The rows are grouped in 4 ways, from coarse to fine. Each group lies inside one group of the grouping before and may be the whole of it. The rows also spread widely along 14 directions, which tell nothing about the answers.
(in the rows, 128 means zero)
Some rows, each with its group in each grouping after it:
[102 131  97 153  93 118 123 158 116 235 252 116  80 146 100 121 178 118
  81 139 109 131 140 159 151 107 141 132 125 153]
j59 madi Feker j281
[158 133 153 135 146  89 117  98 147  57 113 103 133  64 127 113 107 119
 123 121 141 131 136 117 133 141 117 155  71 163]
j59 madi taru j848
[ 89 161 106  69  72 104  76 163 112 107  20  84  95 110 116 134 115 141
 125 130 124 160 103  97 119 101 127 134 109 135]
j59 madi Feker j669
[147 107 126 105 177 170 172 124 151 153 140 147 149 136 148 134 120 102
 146 135 135  98 119 169  84 117 149 135 163  83]
j59 nulof kiba j703
[157 152 111 134 117 125 100 131 130  97  54 123 128  92  57  81 130 151
 159  94 180 147 143 123 132 150 147 158 107 142]
j59 nupo neked j640
[132 128 146 155 161 104 129 118 115 109  98 123 198  88 151 161 142 170
 128  86 137 102 145 137  80 145 126 101 118 120]
j59 ruseb pavem j144
[156  91 144 145 128 102 136 114  93 128 145 105 143 161 161 106  99 125
  84 148 138 136 112 118 116 111  95 102 102 154]
j59 madi taru j724
[177 123 132  60 155 154 154 116 153  50  80 148  99 104 121  89 104 112
 128 138 161 123 166 154 137 126 129 206 117 104]
j59 ruseb doz j934
[155  87  77  92 178 161 107 101 138  89 132 193 126 104  93 141 125 183
  80 121 137  30 169  99  97 177  96 106  95  77]
j59 nulof kiba j71
[113 149 142 124 141 152 135 171 104 132 100  84 170  99 154 148 129  75
 126 148 163 135 154 154 141 142 163 164 142 102]
j721 Mepaz zaru j613
[143 118 115 124 124 137 133 115 108 103 121 164 143 154 124 122 106 129
 104 125  99 119 131 148 165 125 110 151 123 115]
j721 Mepaz bupaf j969
[102 149 119 164 100  68  21 110 119 109 158 128 137 110 132 168  97 126
  83 132  84 133 119  70 170 137  82 120  73 132]
j59 nupo neked j269
[186  79 118 157 146 130 150 111  93 133 154 109 178 153 127  51  87  53
  70 161 122  81 131 148 115 154 145 104  92 158]
j721 Mepaz vone j128
[149  96  85 110 123 166  94 117 111 127  88 172 115 182  84  88  88 116
 119 139 131 100 110  88 143 145 122 116 128 108]
j721 likon saruv j73
[159 187 130 137 101 138 105 142 130 127 108  91 143 150 138 101 126  83
 148 104 145 174 175 123 130 109 177 133 150 127]
j721 Mepaz bupaf j513
[106 152 132  73 107 116 134 122 161 121 112 113 103 138 177 157 136 122
 149 120  78 152 104 123 111  79 138 111 149 131]
j59 nulof Ker j665
[132 163 105  64  53 105 115 137 141 125 101  97  59 168 127  78 126  99
 122 131  85 179 115 117 142  69 144 140 126 169]
j59 nulof Ker j362
[144 128  93 119 127 151 136 135 137  68 125 129 125 117 132 124 135 140
  95 102 132 127 150 180 172 125 129 141 113 132]
j59 ruseb doz j559
[164  67 112  87 189 193 144 122 141 103 123 146 121 112 145 150  92 144
 112 166 198  86 141 111  66 127 106 118 124  66]
j721 Mepaz vone j302
[104 156 152 130 157 134 137 124 148 113 132 116 154  99 155 165 168 102
 167 106 130 119 144 129 166 166 163 112 147 125]
j59 ruseb doz j934
[138 109 118 118 129 144 159 156  65 183  97 133 179 180 128  95 130 114
 106 137 128 103 136 168 105 131 146 124 160 105]
j59 nupo neked j640
[148 136 148 112 137 126 103 104 134  90 118 169 120 155 155 152  92 153
 132 131 140 160 137 104 149 102  75 178 137  81]
j59 nulof kiba j71
[122 126 126 119 138 109 126 126 112 100 109 120 137  87 103 112 133 115
 108 129 125  99 134 139 159 164 129 154  91 148]
j59 madi Feker j281
[154 140 150 127 137 106 134  64 173  67 152 157 100 125 115 101 144 121
 166  97 104 135 131 104 191 145 129 133 109 174]
j59 ruseb pavem j144
[156 143  93 100 143 155 120 127 121  66  82 160 173 122 127 117 106 116
  87 106 109  94 171 174 146 142 131 174 124  87]
j59 nulof Ker j665
[104 151 125 120 103 100  94 143  93 143 102 142 115 100  82 143 152 164
 112 125 127 121 165 104 145 149 117 172 108 116]
j721 Mepaz bupaf j969
[136 116  83 160 179 184  81 127 156 148 192 122 154 104 125 165 126 105
 109 126 170  71 147  98 103 170 151  53 119  91]
j59 madi taru j848
[123  99 116 118 147 154  98 106 126 161 138 190 103 170 106 150 110 163
 141 142 149 118 103  75 126 128  85 120 144  80]
j59 madi Feker j669
[136 129 147 101 139 122 173 125 126 123 142 125 131 128 156 124 155 119
 123 123 114 118 155 165 129 118 142 146 139 132]
j59 ruseb pavem j144
[133 160 107 165  99 123 115 134 107 162 145 127 180 192 150 112 118  93
 110  94  73 147 122 173 142  95 151 111 154 132]
j59 madi Feker j281
[115  76 176  86 156 104 179 100 107 102 134 144 106 132 165 145 143 151
 121 161 128 107 113 108 157 146  82 126 115 141]
j59 ruseb doz j934
[156 166 174 134 138  80  52  75 150 113 104 159 144 131 136 133  80 119
 171 121 125 152 147  37  95 121 105 150 124  94]
j59 nupo neked j269
[137 129 102 153 109 127 107 140 120 196 205 122 108 164 127 127 144 147
  92 125 135 138 148 124  99  94 124 101 132 127]
j59 madi Feker j669
[153 132 100 114 128 147  98 111 169 118 170 143  95 126 112 111 103  93
 123 138 123 127 131 127 144 114 135 145 114 117]
j59 nupo neked j640
[ 91 158 133 153 121 126  63 141 100 163  94 132 181 152 134 151  76  51
 131 150 107 144  89 122 175 133 128 165 145  84]
j59 madi taru j724
[112  99 103 122 136 118  94 116 120 103 142 135 150 106 133 137  86  84
  75 159  78  81  92 139 163 148 108 127  82 125]
j59 nupo neked j640
[126 143 101 143 127 149  82 134 133 131 142 144 120 126  94 126 106 104
 118 132 146 141 125 136 178 134 123 174 120 104]
j59 madi Feker j281

New rows. What belongs after each?
[138 135 125 105 136 126 141 106 161  88  78 158 131 107 120 126 112 138
 158  97 103 136 101 167 124 101 130 167 130 121]
j59 ruseb pavem j144
[117 106 153 163 144 147 137 120 101  97 122 138 136 153 141 156 142 156
 159 121 176 158 107 100 214 161 101 113 144 138]
j721 likon saruv j73
[111 122 119 109 124 113 101 130 110 135 137 103 133 110 142 150 138 115
  90 147 111  81 150  79 104 153 133  79 101 130]
j721 Mepaz vone j302
[123  96 149 120 137 126 153 139  96 158 197 136 113 159 182 169 144 166
  88 160 144 141 149 140 133  99  80 138 143 103]
j59 nupo neked j269
[113 120 133  94 137 137 156 160  98 151 126 120 122 125 144 152 161 158
 107 141 156 118 157 145 116 129 119 145 143 101]
j59 nulof kiba j71
[129 131 138 108 154 158 154 135 159 149 173 102 142 128 193 153 131  60
 139 141 107 109 142 147  96 106 176 106 161 107]
j721 likon saruv j73
[149 119  68  78 118 173 114 146 131 137 119 137 117 152 130 126 114 127
  85 131 111  89 156 132  74 101 146  95 134  87]
j721 Mepaz bupaf j513
[ 93  95 141 105 116 111 131 113 116 150  83 149 103 154 124 145 124 152
 168 137 102 131  55  81 127 118 108  99 139 141]
j721 likon saruv j73
[124 116 172 125 145  95 147  95 110 128 138 145 162 163 190 162 140 156
 142 120  94 123 126 100 115 123 102  83 148 125]
j59 nupo neked j269
[133 152 136 104 118 142 132 144 139 103  89 127 102 118 133 140 139 151
 161 108 158 168 151 134 139 102 136 172 151 113]
j721 likon saruv j73
[ 92  48 109 116 152 163 151 145 104 187 128 135 100 128 103 156 151 168
 139 159 171  86  69  95 107 156 116  65 133 126]
j721 likon saruv j73
[ 93 174 144 141 119  94 115 130 145 132 127 128 141  96 141 173 145 138
 156  93  91 160 116 157 145 101 131 162 137 126]
j59 madi Feker j281
[105 128 170 110 122  81 157 107  81 153 177 185 130 178 159 151 173 155
 108 133  61 113 166 128 185 134  87 159 150 123]
j59 nupo neked j269
[112 116 121 154 164 143  87 127  62 160 128 162 222 153 139 169 124 115
  81 137 116  42 174  80 123 201 121  86 134  66]
j721 Mepaz zaru j613
[107 127 119 124 143 165  92 127 106 136  51 151 172 152 106 136  90  80
 163 143 138 110  91  91 155 169 141 123 152  84]
j721 Mepaz vone j302
[136 165 160 148 135 123 141 140 113 140 173 129 136 129 154 159 187 176
 127  94 173 158 215 142 140 123 125 159 155 107]
j59 ruseb pavem j144
[136 135 107  79 125 159 149 136 132 106 101 141  89 114  80 100 158 121
 140 125 142 109 162 135 170 156 156 159 128 131]
j721 Mepaz bupaf j513
[114 155 147 117 112 104  81 113 106 130 130 156 135 156 140 147 112 103
 112 145  89 125 159  74 165 135 108 162 128 101]
j721 Mepaz zaru j613
[130 149 111 110 109 154 126 135 145 131 161 119 100 157 151 144 147 118
 133 118 117 148 147 124 149 103 148 101 149 126]
j721 Mepaz bupaf j513
[140 120 128  74 133 133 152 130 123 138 165 141  90 138 135 116 155 128
 103 149 126 103 181 128 129 128 128 147 131 116]
j59 nupo neked j269
[ 97 152 131  36  97  89 147 140 145 139  75 125  90  95 132 127 138 115
 131 133  53 118 119 162  84  76 148 185 128 127]
j59 ruseb pavem j144
[140 132 110 100 122 165 125 120 154 170 161 144  73 183 115 114 156 129
 161 121 153 136 139  87 119 113 150  87 163 120]
j59 ruseb pavem j144
[113 115 101  55 116 184 134 170  95  69  32  70 112 151 155 126 131 119
 120 145 190 136 118 107 160 145 142  75 137 129]
j59 ruseb pavem j144
[132 137 104  84 123 116 133 108 154 110 106 143 103 107 101 114 155 145
 133  98  89  87 140 120 109 134 147 105 111 149]
j59 madi taru j724
[ 95 123 170 173 170 132 151 123 108 161 141 152 187 113 136 181 140 115
 171 130 132 125 104 150 171 162 127 154 155 101]
j721 Mepaz bupaf j969
[128 128 172 153 150 128 173 113 142 130 149 123 141 134 160 146 143 125
 180 119 151 181  94 154 167 115 125 147 158 143]
j59 nulof Ker j665
[138 108 122 128 141 152 151 133 120 121 194 121 120 140 146 122 141 100
  98 150 143 124 143 159 189 140 127 134 125 134]
j59 nupo neked j640
[114 110 119  91 102 126 140 124  89 135  80 134 127 199 126  90 114  94
 125 148  88 121  77 118 176 136 124 110 139 147]
j59 nulof kiba j71
[ 97 113 152 102 136 115 172 142 115 169  95 114 119 113 124 137 172 149
 165 129 144 122 104 132 105 137 144 115 144 141]
j59 ruseb doz j934
[144 122  87 106 130 190 106 140 110 103  79 157 114 144  69 100 113 115
 129 136 175 117 144 117 186 167 135 156 129  97]
j721 Mepaz bupaf j513
[131 140 132 120 116 109 114 108 141 124 121 132 124 128 128 131 116 117
 142 123  97 133 118 107 124 114 133 123 120 135]
j721 Mepaz bupaf j969
[107 127 104  48 125 144 163 169 151 151  98 105  83  70 112 132 158 132
 139 141 133 110 130 176  76 102 166 159 133 114]
j59 nupo neked j640
[147 170 109 136  99 115 122 142  88 113  71 131 183 131  99  83 131 101
 100  95  91 117 180 169 153 143 164 177 123 134]
j721 Mepaz zaru j613
[122 119 149 110 134 133 146 149  91 116 128 114 119 143 163 157 150 166
 109 142 178 150 154 122 156 130  92 140 138 112]
j59 nulof kiba j71
[123 166 104 125 110  94  63 105 186  63 117  92 120  65 124 130 102  83
 128 109  76 126  99 107 146 131 148 111  72 164]
j59 nulof kiba j71
[ 89 129 189 172 145  53 129 109 133 148 195 110 162  73 188 200 133 128
 117 138  82 146  94 146 129 108  91 156 106 140]
j59 nulof Ker j665
[108 102 116 158 137 134 146 148 118 164 150 115 143 100 130 171 146 162
 120 126 144 127 103 160 108 117 123 111 127 127]
j721 Mepaz vone j302
[125 123 112 156 130 159  93 128 108 167 134 137 171 191 145 129  96  66
 131 136 112 118 103 104 144 138 148  87 158 102]
j721 likon saruv j73
[100 154 154 181  75  91  98 139  88 162 151 128 122 167 123 140 114 113
 130 140 114 214  94 135 228  99  98 193 132 145]
j721 Mepaz bupaf j969
[121 118 114  81 114 134  81 128 117 106  93  87 109 152 154 126  92  88
 105 164 133 118 105  53 120 132 123  66 106 131]
j59 madi taru j848
[ 77 153 128  54 106 120 123 162 143 138  93 105  58  65 116 182 178 169
 151 135 137 132 148 100 107 116 138 144 127 116]
j721 Mepaz bupaf j513
[143 130 184 178 167  99 148  86 112 120 154 147 165 130 131 128 156 148
 160 102 152 132 147 105 162 172 113 127 131 149]
j59 madi Feker j669
[102 122 128 133 120 139 161 150 115 145 140 132 117 133 132 150 160 140
 139 119 122 146 114 170 178 117 133 151 152 137]
j721 likon saruv j73
[156 126 131  66 148 153 166 117 138  61  88 136  97 112 113  92 152 128
 140 120 161 111 169 134 161 155 143 158 124 135]
j59 ruseb pavem j144
[128 118 135 129 143  99 125 115 124 115 121 134 160  98 147 155 126 154
 117 115 105 105 129 137  96 126 114 118 112 122]
j59 nupo neked j269
[136 106 115  67 135 164 149 125 131 133 152 161  85 177 146 132 127 132
 113 154 130 118 140 125 138 108 107 139 152  91]
j59 nulof kiba j71
[ 94 126 153 118 144  94  84  85 132 133  70 183 151 137 123 173  99 150
 174 121  85 112  67  61 115 139  88 120 135  93]
j59 nulof kiba j703
[102 130 151 125 104 122 133 154  88 156  89 104 138 159 150 142 118 115
 141 150 137 173  98 121 145 105 123 143 150 126]
j721 Mepaz zaru j613
[141 118 129  90 103 149 170 159 123 118  46  69 127 152 169 110  95 110
 154 140 152 189  77 158  87  59 151 121 152 142]
j721 Mepaz zaru j613
[142  75  87 108 153 198 158 130 146 130 153 146  90 138 109 135 126 144
 133 145 172 113 101 140 136 125 128  99 133 113]
j721 Mepaz bupaf j969
[141 135 109  92 114 128 128 131 132 124  94 103 106 125 101  75 126  93
 131 131 125 121 123 124 121 130 161 123 114 156]
j59 madi Feker j669
[165 148 129 130 122 121 143 116 148 115  94 149 126 123  99  90 123 144
 157  88 135 163 131 174 119  93 140 188 134 132]
j59 ruseb pavem j144
[135 111  96 128 130 157 140 131 128 139 100 141 127 129  92 122 139 158
 144 108 145 117 114 129 116 132 142 106 132 129]
j721 Mepaz zaru j613
[150 106 143 137 140 103 159 113 116 168 180 165 130 136 117 100 128 119
  95 140 105 110 144 177 124 116 115 189 119 122]
j59 ruseb doz j934
[115 105 177 135 170 105 164 110  96 129 182 130 161 132 197 185 166 160
 103 132 129  98 163 114 132 150  92  95 132 122]
j59 madi taru j724
[127 148 107 108 113 162 148 142 150  98  62  80 128 141 141 117 154 127
 187  81 153 163  96 135 131 117 184  55 157 162]
j59 ruseb pavem j144
[134 122 118 169 145 163 140 149  96 187 134 142 188 168 135 138 143 129
 136 103 143 114 144 153 107 134 156 104 177  94]
j721 likon saruv j73
[153 149 167 120 139 129 131 117 169 123 179  78 114 127 183 117  99  33
 144 160 141 170 129 127 135  95 154 149 132 138]
j59 madi taru j848
[119 143 126 181 122  81  78 120 117 158 149 133 155  96  97 144 137 154
 110 108 123 127 131 112 122 145 112 138  99 135]
j59 nulof Ker j665
[162 133 117 125 111 111 123 108 147  87 160 121  88 124 128 112 136 160
 103 106 133 147 155 122 137 103 110 126  96 163]
j59 madi taru j848
[127 147 133 112 116 139 160 137 151 107 129  81 129 124 171 130 131  76
 146 126 107 159 115 161 149  98 169 122 140 155]
j721 Mepaz zaru j613
[120 181  89 131  99 146 107 155 104 133 114 130 165 152 119 125 152  97
 105  97  89 116 186 160 166 141 172 136 150 111]
j721 Mepaz vone j128
[133 115  95 107 100 143 111 140 138 142 146 108  82 149 128 112 118 108
 111 143 122 132 113 112 123 100 142 101 122 143]
j721 likon saruv j73
[ 94 143 154 122 136 106 120 123 116 166 124 135 147 132 136 156 149 118
 154 130 108 118 117 103 136 148 130 125 147 114]
j59 nulof kiba j71
[ 73  97 160 153 130 100 111 141  74 134 160  58 151 116 181 175 128  82
  88 190 137 123  92  79 184 174 106  72  93 162]
j721 Mepaz vone j128
[127 102 120 133 164 154 155 130 138 127 145 126 141 109 141 149 129 133
 128 127 146 116 105 167 123 125 128 119 130 119]
j59 madi Feker j669
[138 125 149 121 168 146 111 111 163 119 202 121 120 103 182 186 112 103
 122 157 149 119 160  94 111 121 120 121 124  86]
j721 Mepaz bupaf j969
[174 165 127 137 144 126 101 100 152 112 154 175 148 119 131 148 133 163
 122  82 116 112 215 117  87 115 128 147 132  81]
j721 Mepaz bupaf j513
[135 128  91 190 131 156  91 144 160 145 146 131 111  78  61 129 119 135
 151 109 182 157 101 153 152 127 142 166 113 128]
j721 likon saruv j73
[121 143 117 150 103 102  88 106 185 204 178 123  79 133  89 115 126 105
 178 121 104 156  65  89  98  94 150 104 125 156]
j59 nulof kiba j703
[120 149  82  45 114 182 105 171 124 113  93 115 116 154 166 147 118  99
  98 146 125 117 167 136 120 103 150 123 158  67]
j59 nupo neked j269
[154 136 115 138 105 144 126 123 120 112 139 130 130 180 142 108 111 109
 113 122 119 159 137 132 167 104 130 130 136 136]
j721 Mepaz zaru j613
[105 160 116 112  95 117 133 156 105 142 118 108 131 143 144 144 183 155
 114  94 109 135 162 148 134 114 148 110 145 138]
j59 ruseb pavem j144
[114 131 130 142 136 133 130  95 164 133 178 161 109 148 130 153 154 136
 166 102 104 136 101 118 174 127 126 100 144 139]
j59 ruseb pavem j144
[100  93 132 127 144 123 113 110 121 119 158 126 122 116 149 180 131 143
 115 150 122  98 104  73 142 155  99  67 103 133]
j721 Mepaz bupaf j969
[178 108 147 110 160 137 156 114 123 158 172 139 123 152 132  87 122  99
 110 155 157 104 170 124  93 129 131 156 135 106]
j59 nulof kiba j703
[124 159 101 117  62 104 117 160 144 240 175 108  47 158  91 106 172 162
 136 114 124 178 131 129  71  52 150 135 148 146]
j59 nulof kiba j703
[139 136 130 112 120  87 141 119 121 148 108 127 145 115 121 105 138 131
 114 108  84  99 143 143  76 115 143 129 114 144]
j59 madi taru j724
[134 117 132 144 115  97 170 125 128 165 202 108 120 130 139 101 146  98
  95 134  86 130 117 188 141  98 138 140 112 178]
j59 madi taru j724
[149 147 128 102 109 133 123 114 156  67 105  90 106 126 140  93 103  62
 144 135 118 158 118 113 171 120 158 132 110 167]
j721 Mepaz zaru j613
[ 95 129 140 172 138 123 131 120 139 236 178 180 116 122  69 163 165 161
 191 114 128 135  98 122 124 130 133 148 158 110]
j721 Mepaz bupaf j969
[117  90 127 111 171 160 169 114 135 139 157 130 139 118 134 141 148  93
 144 147 120  68 111 122 136 173 157  73 130 133]
j721 Mepaz bupaf j969
[120 116 130 175 124 112 119 125  99 153 191 147 127 146 115 138 144 151
  99 130 135 142 123 135 195 142  88 148 117 137]
j59 nulof kiba j71
[161  81 119 151 157 150 164 123 105 137 120 124 168 158 131 103 115 135
 123 123 161 116  96 153 106 135 126  89 134 135]
j59 nulof kiba j703
[168 116 105 102 155 175 134 117 141 112 101 167 146 151 130 112 102 114
 133 116 125  95 151 137  95 122 149 132 152  84]
j721 likon saruv j73
[ 98 134 143  69 125 111  78 120  96 137  82 157 131 162 155 169 119 142
 124 151 108 102 147  41 111 142  97 109 143  74]
j59 nupo neked j269
[117 144  98 199 135 162 114 143 166 196 208 148 174 144 163 186 112  99
 139  95  83 151  94 210 115  63 156 131 177  83]
j721 likon saruv j73
[100 162 129 125 116 144  72 126 133 133 102 132 125 146 125 165 125 107
 173 126 134 148 119  59 167 146 138 103 149 104]
j721 Mepaz bupaf j513
[121 145 134 119 120 164 145 130 138 119 110 131 133 177 166 154 122 108
 177 114 119 176  99 142 169  97 142 115 179 113]
j721 Mepaz bupaf j513
[132 117 115 123 129 148 137 138 116 154 141 139 118 152 119 122 139 136
 119 128 149 130 134 143 133 120 129 134 141 116]
j59 ruseb pavem j144
